The rows come from 5 hidden closed curves, with some noise, and rows from the same curve form a group. Each curve winds through 8 dimensions. The rows are also pushed far along 6 directions, which tell nothing about the answers.
In the rows, 128 means zero.
Some rows, each with its group after it:
[148 160 109 160 128 137 134 117 104 128 120 174 172 138 131 143 144  70
 135] : J_98
[147 127 126 128 134 150 134 133 140 142 116 140 121 120 150 117 134 116
 112] : J_61
[136 121 127 107 130 115 142 137 131 130 118 111 148 137 116 130 138 137
 135] : J_385
[121 104 127 132 146 143  90 120 133 168 144 145 129 123 160 118 147 137
  91] : J_159
[121 138 141 143 104 137 125 113 131 133 121 139 135 139 131 121 141 108
 129] : J_159
[133 118 181 139 136 154 124 160  83 126 134 122 116  32 123 119 124 129
 107] : J_323
[152 139 116 146 135 106 103 131 143 122 109 162 126 140 132 137 153 110
 161] : J_98
[104 104 118  86  99 114 140 108 151  78 114  67 113 136 119 111 113 165
 147] : J_385
[188 163 187 129  97 128 162 135 147 146 113 159 174 166  27 150 125  72
 194] : J_98
[174 142 187 116 111 151 154 160 124 196 177 184 126 107 118 115 114 106
 154] : J_61
[142 119 156 105 129 137 128 122 152 174 143 141 119 163 128 133 119 143
 126] : J_61
[134 110 146 165 143 174  77 137 126 112 105 121  31  97 210 103 191 139
 125] : J_98
[137 139 146 113 113 124 137 126 115 113 119 137 122 141 140 135 134 124
 160] : J_98
[128  97 187  82 102 186 139 129 158 144 164 102  56  96 134  82 144 164
 127] : J_323
[112 101 137 115 118 127 105 142 119 131 172 124  91  64 168  85 121 157
 135] : J_159
[116 152 150 131 123 121 144 122 109  96 109 106 137 116  90 158 122 114
 133] : J_385
[113 137  97 131 150 138 140 124 138 141 134 116 123 167 140 140 133 127
 104] : J_159
[135 155 180 118 109 107 166 115 140  88  89  82 113 172  70 148 113 128
 165] : J_98
[147 154  89 176  94 106 130 113 111  92 161 196 103 140 158 111 149 112
 223] : J_61
[123 128 112 140  82 113 141 112 135  96 159 155  84 118 161  82 112 147
 182] : J_61
[132 129 113 150 132 138 132 134  89 116 130 144 138 116 154 120 139 125
 125] : J_323
[129 145 125 103 145 144 118 132 137 135 113 154 137 179 110 140 122  99
  98] : J_98
[119 135 124 135 111 102 137 105 128  96  94  98 148 131 120 139 123 123
 139] : J_323
[129 119 153 122 132 137 122 133 115 136 114 129 157 108 108 134 133 125
 101] : J_61
[127 165 118 166 115  84 132 114  98  79 114 143 147 149 107 152 160 104
 188] : J_323
[136 138  93 148 117 110 140 119 146 157 162 157 124 183 149 123 116 128
 163] : J_61
[135 156 100 152 102 136 160 119 120 145 187 182 134 149 132 110 119 100
 165] : J_385
[146 127 138 125 109 129 152 122 149 112 108 122 114 134 127 109 129 133
 144] : J_61
[149 143 148 120 127 147 121 118 150 109 100 127  80 186 135 147 173 120
 172] : J_98
[138 139 137 107 154 111 125 157 126 167 133 153 165 116 115 153 136 112
 111] : J_159
[157 133 199 112 111 141 117 118 182 127  98 119  79 175  78 130 141 122
 165] : J_323
[124 131 100 141 147  96 126 140  77 134 139 154 203  93 112 147  83 116
 102] : J_159
[123 124 140 131 125 134 104 107 160 143 106 113 140 126 114 154 153 115
 119] : J_385
[112 127 116 117 133 125 130 148 103 123 146 130 150 100 106 139 101 127
 115] : J_323
[135 122 110 151 128 128 123 120 121 137 134 126 127 112 161 140 123 131
 141] : J_323
[144  97 138  63 157 148 143 129 181 166 103 104 127 193 119 121 123 164
  75] : J_159
[141 115 157 116 116 167 152 129 125 155 173 128  99 111 132 102 110 142
 130] : J_159
[103 135 139 107 152 138 103 112 151 117  62  80 140 160 110 199 175 119
  92] : J_159
[134 144 152 141 138 124 122 123 143 129 106 128 118 157 108 124 142 112
 121] : J_385
[149 125 133 111 126 132 122 124 147 125 109 130 112 160 141 140 140 131
 156] : J_159
[154 103 160  99 113 135 133 125 157 142 122 129 109 157 133  92 124 153
 142] : J_61
[147 136 121 143 145 150 121 147  95 169 171 186 147 106 145 141 140 108
 127] : J_61
[147 178 140 176 129 111 109 137 100 107  93 172 156 120 108 158 154  52
 161] : J_98
[127 116 170  94 125 133 129 142 135 127 105 102 128  96 107 124 102 135
 102] : J_385
[154 117  67 136 133 120 127 151 109 136 162 185 138 126 180  89 120 129
 151] : J_61
[165 154 149 131 165 146 125 157 105 146 109 153 166 117  88 172 123  74
 114] : J_98
[140 165 144 158 159 161  85 134 138 145  85 179 122 178 110 183 189  67
 108] : J_385
[151 130 137 120 120 110 147 127 136 139 131 151 166 152  83 116 112 124
 139] : J_159
[135 140 153 124 143 104 127 142 124 140 115 132 147 134  99 133 107 117
 111] : J_385
[150 128 143 145 129 162 107 115 151 116 100 118  75 171 136 149 171 128
 164] : J_159
[153 110 190  68 120 194 145 151 139 199 180 156 115 112 119 103 109 128
 103] : J_159
[147 117 113 143 166 144  82 146 123 130 123 142  99  99 166 131 149 121
 120] : J_98
[149 125 128 118 123 116 153 152  95 145 138 166 163  97 150 123 110 135
 132] : J_98
[ 95 150 112 163 158  60  70 116 116  84  94  94 122 116 135 185 146 117
 147] : J_323
[131 151 139 160 106  89 141 129 134  93 120 117 103 135  99 127 110 128
 184] : J_61
[107 114 111 125 124 101 137 125 120 161 152 123 158 106 151 132  94 155
 107] : J_61
[133 114 150 121 115 152 128 129 100 124 149 115 127  78 130 126 127 132
 145] : J_98
[141 162 113 165 142 139 110 101 149 148 122 169 128 213 117 167 166  87
 143] : J_323
[119 140 108 136 140 103 128 114 125 119 137 134 126 168 134 122 124 132
 129] : J_385
[111 127 104 135 146 128  97 128 120 118 109 117 143 107 145 136 129 110
  98] : J_385
[101 145 102 161 128 103 116 123  72  78 129 128 141  58 155 149 126 113
 136] : J_385
[159 122 141 109 120 154 148 137 149 183 134 167 145 153 137 106 134 122
 115] : J_385
[110 128 119 106 130 132 132 133 123 135 156 131 127 132 125 134 132 135
 124] : J_323
[146 142 153  95  99 142 162 123 163 150 140 167 120 178  96 114  99 123
 140] : J_61
[125 127 139  92 102 159 137 133 169 153 152 140 107 144 115 110 134 124
 133] : J_323
[117 125  72 152 162  69  76 119  94  91  93 137 178 105 154 182 152 125
 136] : J_61
[111 126 125 106 171 132 103 158  92 149 141 129 150  84 138 168 133 123
  84] : J_323
[128 137 120 137 111 148 125 109 154 136 145 144 102 158 138 129 161 116
 154] : J_323
[111 100  92 137 133 154  88 108 120 141 155 132 118 118 187 115 142 139
 112] : J_98
[128 124 159  92 113 156 146 125 151 153 149 127 117 139 106 124 132 132
 126] : J_323
[125 121 142 116 136 154 127 139 127 150 133 154 120 134 130 114 123 137
  81] : J_385
[ 91  93 120 119 172 105  67 125 118 132 115 100 128  80 166 153 119 164
  64] : J_385
[129 144 168 120 105  82 162 164  99 141 173 136 156  61  85 121  95 127
 164] : J_159
[145 163 155 103 124 151 162 124 134 168 125 154 185 182  71 162 109  75
 110] : J_159
[146 154 145 162 132 101 112 113 110  90  95 142 127 122 125 150 142 101
 164] : J_61
[138 148 182 106  93 107 185 124 129  95 111  96 123 153  70 119  90 134
 164] : J_98
[115 123 182  78 111 134 139 124 135 120 106  98 129 144  88 140 117 141
 115] : J_98
[127 115 147 116 130 107 112 120 136 127 125 120 122 119 123 124  96 145
 123] : J_323
[130 155  67 149 119 138 166 109 143 147 148 172 149 230 123 124 136 114
 132] : J_385
[ 98 117 134  82 151 145 100 136 149 140 109  93 114 136 135 155 139 136
  77] : J_159

New rows, each followed by its group:
[155 126 185 121 104 123 161 123 137 152 127 133 135 147  95 125 125 143
 155] : J_61
[125 122 118 110 132 134 111 121 138 115  98 103 146 137 116 164 128 116
 126] : J_323
[120 148 123 150 132 114 112 125 117 142 148 168 157 122 104 149 138 101
 127] : J_385
[102 117  81 117 109 115 134  95 167  75 113  73 107 196 116 108 149 154
 159] : J_385
[110 140  55 143 151  99 120 105 128 130 147 157 139 202 163 120 120 129
 116] : J_385
[148 131 114 143 125 121 143 124 116 123 129 153 159 135 112 132 132 122
 145] : J_159
[108 128 138 173 161 130  62 118 126 118  79  99 103  91 168 175 219 118
 112] : J_159
[132 146 157 113 108 139 151 122 123 107 142 127 109 128 105 123 131 118
 157] : J_385
[107 105 109  79 117  99 155 120 109 134 134 122 171 142 157 113  68 167
  91] : J_98
[115 127 106 116 108 143 129 118 125 105 132 136 116 126 152 116 127 126
 134] : J_385
[112 142 119 140 134 136 120 121 104 104 119 130 128 109 137 152 136 110
 116] : J_385
[135 128 126 142 101 115 166 124 128 146 159 134 147 119 122  85 106 130
 138] : J_385
[116 123 160 102  99 107 156 116 160 110 124  89  97 138  94 112  75 162
 136] : J_61
[124 143 125 118 133 107 115 134 146 144 127 145 130 155 127 138 124 113
 133] : J_323
[113 137  95 138 128  74 112 120 147  96 113 113 123 159 126 133 145 139
 166] : J_159
[127 121 122 119 150 126 138 124 134 131  99  97 132 133 152 131 125 139
  93] : J_159
[104 127 110 132 123 108 121 142 106 106 121 123 146  88 135 130 130 133
 122] : J_159
[105 139 119 126 109 116 131 116 142 121 110 126 153 164 103 133 134 117
 121] : J_159
[144 108 131 110 107 171 170 126 150 169 159 153 113 160 152  68 138 154
 109] : J_385
[114 139 103 153 113  76 124  99 137 126 131 137 167 176 102 139 127 127
 153] : J_159
[126 118 140 122 117 161 130 111 152 167 151 135 123 128 130 120 134 128
 107] : J_385
[115 141 105 149 112  87 114 102 147 100  92 115 162 149 105 154 134 108
 153] : J_385
[137 137 143 142 123 118 165 146 100 125 143 118 147  92 104 118 134 127
 146] : J_385
[115 134 142 139 115 110 106 126 134 113 115 141 125 116 118 123 143 122
 135] : J_98
[126 138 121 126 128 142 122 119 136 150 146 147 135 137 134 147 146 111
 127] : J_323
[116 168 103 185  98  63 140 112  98  79 125 166 151 135 114 123 121 105
 178] : J_385
[135 138 137  98 143 173 134 147 103 162 139 172 160 105 136 143 113  93
  74] : J_385
[136 118 122 125 144 142 126 127 150 170 121 115 147 144 133 140 135 125
 100] : J_385
[135 118 112 140 107 134 139 132 129 158 168 167 137 132 137  98 118 137
 138] : J_98
[122 150 108 146 131 154 120 126 107 118 132 160 122 125 151 139 148  95
 121] : J_385
[129 139 118 134  97 100 154 134 101 131 148 183 171 102 134  96  88 118
 127] : J_385
[142 110 128 151 122 150 129 141 107 127 149 134  85  91 179 106 133 149
 152] : J_159
[128 144 132 118 125 119 131 118 120  98 116 122 139 159  96 142 126 112
 153] : J_323
[126 129 174 140 151 160  89 115 141 132  93 119 102 127 113 152 165 116
  90] : J_323
[137 116 142 142 130 125 130 113 128 117  93 106 144 104 127 134 142 135
 118] : J_98
[145 131 124  98 104 152 165 123 120 155 143 169 179 168 117 122 112 112
 127] : J_98
[123 144 130 116 126  92 125 137 126 139 144 144 162 134  94 144 110 115
 143] : J_159
[107  88 152 104 155 132 119 137 134 117 106  36 109  89 121 138 128 181
  86] : J_385
[135 139  89 121 136 181 137 138 116 164 181 175 135 154 149 122 128  99
 116] : J_323
[128 121 129 105 138 134 109 157 125 134 123 130 112 101 160 132 135 130
 120] : J_159
[147 147 151 146 117 123 132 125 124 132 120 167 126 139 129 122 162 109
 151] : J_385
[123 153 133 141 116 108 102 123 129 100 108 134 147 112  88 168 135  88
 161] : J_323
[131 128  98 149 125 117 157 129 129 108 139 119 114 143 132  99 123 144
 144] : J_159
[142 103 137 120 156 165 129 129 117 154 137 119 125 113 140 128 114 146
  85] : J_159
[143 130 123 148 153 129 136 148 102 129 129 133 137  87 136 131 136 122
 116] : J_159
[122 121 109 119 135  80 148 136 106 115 122  99 176 106 117 138 116 146
 134] : J_385
[134 122 104 105 141 101 159 133  98 152 176 155 175 115 130 131  66 145
 117] : J_61
[106 115  82 124 129  75 144 102 124 148 152 123 183 158 137 139  91 163
 119] : J_159
[132 115 158  95  94 151 139 135 137 124 133 127 128  87 109 105 138 128
 141] : J_385
[129 111  92 101 142  85 151 130 125 136 131 127 175 133 138 122  92 158
 111] : J_159
[136 109 148 114 124 152 158 139 114 158 154 138 130  97 151  86 133 150
  99] : J_385
[ 99 107  94 118 148 109 137 101 119 109 102  87 159 177 130 140 108 167
  82] : J_323
[134 122 151 103 126 139 130 133 113 105 128 111 121 124 107 124 118 131
 141] : J_323
[136 119 125 131  81 118 164 108 156 138 168 138 106 173 128  85 127 162
 184] : J_159
[106 110 138 129 136  99 106 134 128 106 127  83 110  93 111 127 119 160
 127] : J_385
[124 137 104 154 114 136 126 126 128 122 141 175 104 158 146 101 143 126
 136] : J_385
[129 109  99 130 151 134 122 136 131 138 135 136 127 129 149  96 128 144
  90] : J_159
[141 110 177 111 152 116 112 126 123 124  97  93 150  85  91 149 123 140
 107] : J_159
[146 129 122 134 153  93 128 141 104 160 124 146 181 124 139 147  99 122
 115] : J_61
[129 133 152  95 128  88 152 129 158 137 110 113 154 189  64 134  80 143
 120] : J_385
[121 131 140 103 120 174 118 141 163 154 156 147  83 146 128 109 154 119
 119] : J_323
[137 109  98 106 111 129 128 121 135 130 151 151 117 149 173  99 112 148
 152] : J_159
[113 140 137 115 120 163 127 122 165 133 128 113  87 178 119 125 153 117
 123] : J_159
[141 117  90 148 113 143 147 133 101 145 174 187 141 139 161  83 125 140
 136] : J_61
[138 143 145 136 124 120 145 148 120 165 133 163 166 112 112 130 146 107
 122] : J_159
[119 136 158 136 140 120 116 130 110 125 111 138 135 103 119 133 125 120
  95] : J_385
[110 124  97 111 139 119 107 122 141 125 107 114 171 140 111 159 143 118
 113] : J_385
[138 114 140  96 141 130 138 148 133 155 114 118 128 130 149 128 104 148
 100] : J_159
[121 101 121 122 129 103 117 119 140 100 115  81  90 150 143 119 107 178
 149] : J_323
[123 116 138  90 119 125 134 145 146 121 120 107 102 133 134 116 118 153
 137] : J_159
[128 135 128 130 122 136 129 131 133 132 123 159 123 154 124 121 125 125
 114] : J_385
